There are 4 ways to turn a row about zero (a turn may also mirror it). The second row of each pair is the first, turned, with some noise. The first 36 pairs use one turn. New pairs use 3 turns, one after the other, and a turn may come again.
Known pairs, each followed by its turns in order:
-84	593	-198	-101	532	-8	37	305
-573	148	-172	-212	528	-55	-143	248
X

-75	104	106	-10	254	-378	-28	137
18	-43	-71	-330	115	-106	333	63
J

391	-23	12	10	233	-454	199	470
12	170	-41	-73	-202	-49	759	151
J

84	-59	136	-47	-190	-1	21	32
-53	83	-138	115	115	-41	-74	123
V

17	-527	326	43	593	351	71	593
90	352	-521	-352	-156	530	-398	-500
V

-99	52	231	28	313	435	-47	17
296	368	-245	-86	155	-79	-93	-124
M

-568	124	-163	245	193	-284	-24	116
-457	-119	142	-493	247	-21	89	-60
J

96	-250	284	-209	569	49	-334	-387
180	38	-178	-456	526	262	-430	-80
M

125	255	215	2	184	43	129	19
-9	55	62	-66	198	25	61	359
X

31	103	144	6	-164	-39	-7	278
-43	101	-300	76	-65	-68	113	76
V

136	86	-110	14	-49	6	267	-27
-236	43	11	134	-34	-31	110	-130
M

170	-43	462	-413	400	-14	105	149
169	435	151	-237	246	409	-64	286
X

-1	184	-150	-175	183	-240	-2	-79
-17	-76	-193	-60	329	52	-158	-23
X

-593	219	41	-27	302	-71	-207	-54
144	106	282	-242	-467	236	253	194
V

50	325	-108	336	-61	-439	224	383
-174	-29	-195	283	-427	-388	285	-245
V

90	83	75	-119	-74	100	43	-228
166	-137	110	-114	95	19	121	37
X

-258	164	21	-88	-520	365	-3	-40
-300	-202	-128	-21	167	173	175	522
V

134	-356	19	12	-116	-50	-20	-397
192	-59	-162	-35	-253	385	-226	6
J

-120	-24	-164	280	-109	209	26	-157
90	245	149	96	-247	205	8	-113
M

243	112	118	107	-473	-201	136	188
148	40	283	483	73	-268	-11	33
X

276	-142	-73	28	269	-80	17	48
169	214	93	-113	-220	43	189	49
J

-272	-121	69	-3	42	-30	23	-98
-67	-62	-91	-163	87	69	-102	-197
J

-47	30	-139	213	159	134	-90	101
-294	-37	-82	-31	-137	-37	-26	74
X

-82	-107	-28	-79	-411	81	68	7
-341	-1	-46	37	186	-18	-7	231
V

72	355	-3	15	-75	91	-191	149
153	-134	-226	-46	-29	-94	276	138
V

69	-64	18	-44	252	-188	154	-162
-180	-2	50	61	310	94	-120	-13
M

-308	-53	25	-357	-174	32	-24	-347
-15	-9	-385	-45	237	103	-400	-50
J

294	102	-41	-75	-374	541	-222	-593
360	-73	96	460	-66	124	-721	233
J

-303	349	432	-4	233	-33	181	-121
346	98	2	237	513	-64	203	-54
M

-315	-114	-298	-6	-2	-23	131	-63
-12	12	-257	-162	-78	-201	-72	-237
X

-18	-24	-95	31	18	455	30	386
-183	176	216	282	-128	-307	-29	-268
J

-593	210	-78	-242	-78	-8	-111	-99
-128	100	295	-176	-145	212	380	356
V

-111	-52	63	-522	-6	76	105	-43
78	-259	-175	65	116	-216	-191	-319
M

-23	-39	-593	531	-237	-101	133	152
-338	241	443	237	-523	67	51	223
M

-110	-145	17	-214	-263	228	126	-46
94	-144	-204	142	-201	-6	-73	-255
M

-38	-121	60	-249	-19	134	117	-156
230	22	74	-254	2	41	55	-76
X

New pairs, each followed by its turns in order:
196	4	-349	-5	-141	-256	-123	-21
-338	-228	87	-43	-30	-1	-251	109
V X X

281	70	-371	84	48	-106	367	333
40	151	108	358	-284	36	-122	473
M M X

219	-79	-47	296	-70	-72	-326	-123
-73	-136	264	-315	37	189	21	241
M J J

59	-25	-49	-97	72	-44	143	-480
365	-71	-259	185	82	-103	-130	-11
J X M

-231	593	168	40	46	-148	322	-41
131	-20	-85	-111	-527	-175	398	198
V J X

-11	-439	-107	-26	-114	79	428	-202
438	-192	254	-39	-278	68	-28	-258
X X J

-20	118	126	16	42	-593	-25	137
228	-302	-321	115	192	-193	219	-162
X J J

-264	15	48	312	-192	-547	-275	237
53	-165	-417	380	-194	259	113	400
X M V

-57	-34	226	11	-51	-44	-403	-214
-301	199	-319	-66	-9	-20	245	50
V M J

69	443	51	-593	-81	313	6	52
300	-362	-32	539	-235	233	106	210
V J V

-170	75	-23	235	-34	-524	-1	90
-195	-202	178	267	268	-231	137	184
M X J

-50	593	4	306	-144	308	-140	192
-78	-61	522	45	67	584	5	-90
X J V

-31	228	-342	276	-17	138	-275	-317
-40	-419	-168	131	-164	386	104	172
J X V

-68	-51	98	-101	-197	32	-129	-42
127	100	-173	52	141	-83	-26	24
V J X

214	-112	476	-81	-34	-335	257	-82
124	-534	-189	-239	-6	-38	-50	271
J X M

-92	56	-474	158	295	357	-535	50
-26	-53	-440	287	-202	-311	539	-259
J V V

5	16	-56	-135	-118	324	-220	-19
336	-3	-30	-70	-185	124	-2	-115
M X J

-26	302	193	34	38	320	205	-279
74	390	73	-6	265	-362	-15	48
J M J

209	-423	562	-82	-223	-284	16	1
-381	-57	173	-364	-531	256	-105	-62
V X V

-59	-33	102	401	167	-129	-254	0
-313	44	-310	-144	75	52	-158	-193
X V J

228	22	-56	125	277	-421	21	325
63	-169	174	-54	310	-457	240	-161
M V X

256	14	227	-155	-46	-116	-102	-593
145	-330	-299	350	-90	-404	-58	11
X X J

82	-125	-146	-54	111	485	-456	348
-427	485	317	-96	-152	-225	157	-58
X V X

360	5	-544	342	-295	208	135	37
-720	70	-16	207	-247	-205	-92	101
J V J

-164	169	282	-593	115	-463	593	185
217	355	-408	-461	638	-185	291	-50
X M J

257	3	-467	14	-97	334	565	-338
681	-114	341	408	-30	285	-50	-132
M M J

98	95	-165	-95	-18	508	-30	91
108	158	186	-144	-447	172	36	14
X M J

-260	385	-195	401	593	-43	-49	-309
312	-31	240	252	-20	207	278	-726
M M V

-45	-37	57	-56	-256	-104	409	-180
108	-165	125	98	297	-127	-92	334
J M J

-94	130	-241	37	-13	159	-31	84
200	6	52	115	221	-81	100	46
V X V

-51	-80	299	-23	-510	327	-105	-90
-324	-257	-31	259	-299	213	-313	-5
J X J

274	-71	92	105	-68	87	-593	266
-332	199	252	-11	-324	-57	53	-459
X V X

35	204	1	6	134	14	40	114
-18	154	56	75	133	-64	-75	117
J M M

-219	-6	128	112	48	-34	227	-22
278	-187	117	-71	-2	28	14	46
J M V

70	17	77	39	39	-203	-74	593
-54	150	223	510	-34	-167	-164	75
X X M

-92	-298	-358	52	165	96	-21	-202
-323	-91	182	-357	-48	79	-144	-100
V J M

52	479	226	295	-434	-129	-215	183
-107	74	579	183	300	368	-8	-172
M J J

89	220	576	28	-284	-68	88	322
-169	231	-215	-47	245	-458	-168	408
X M X

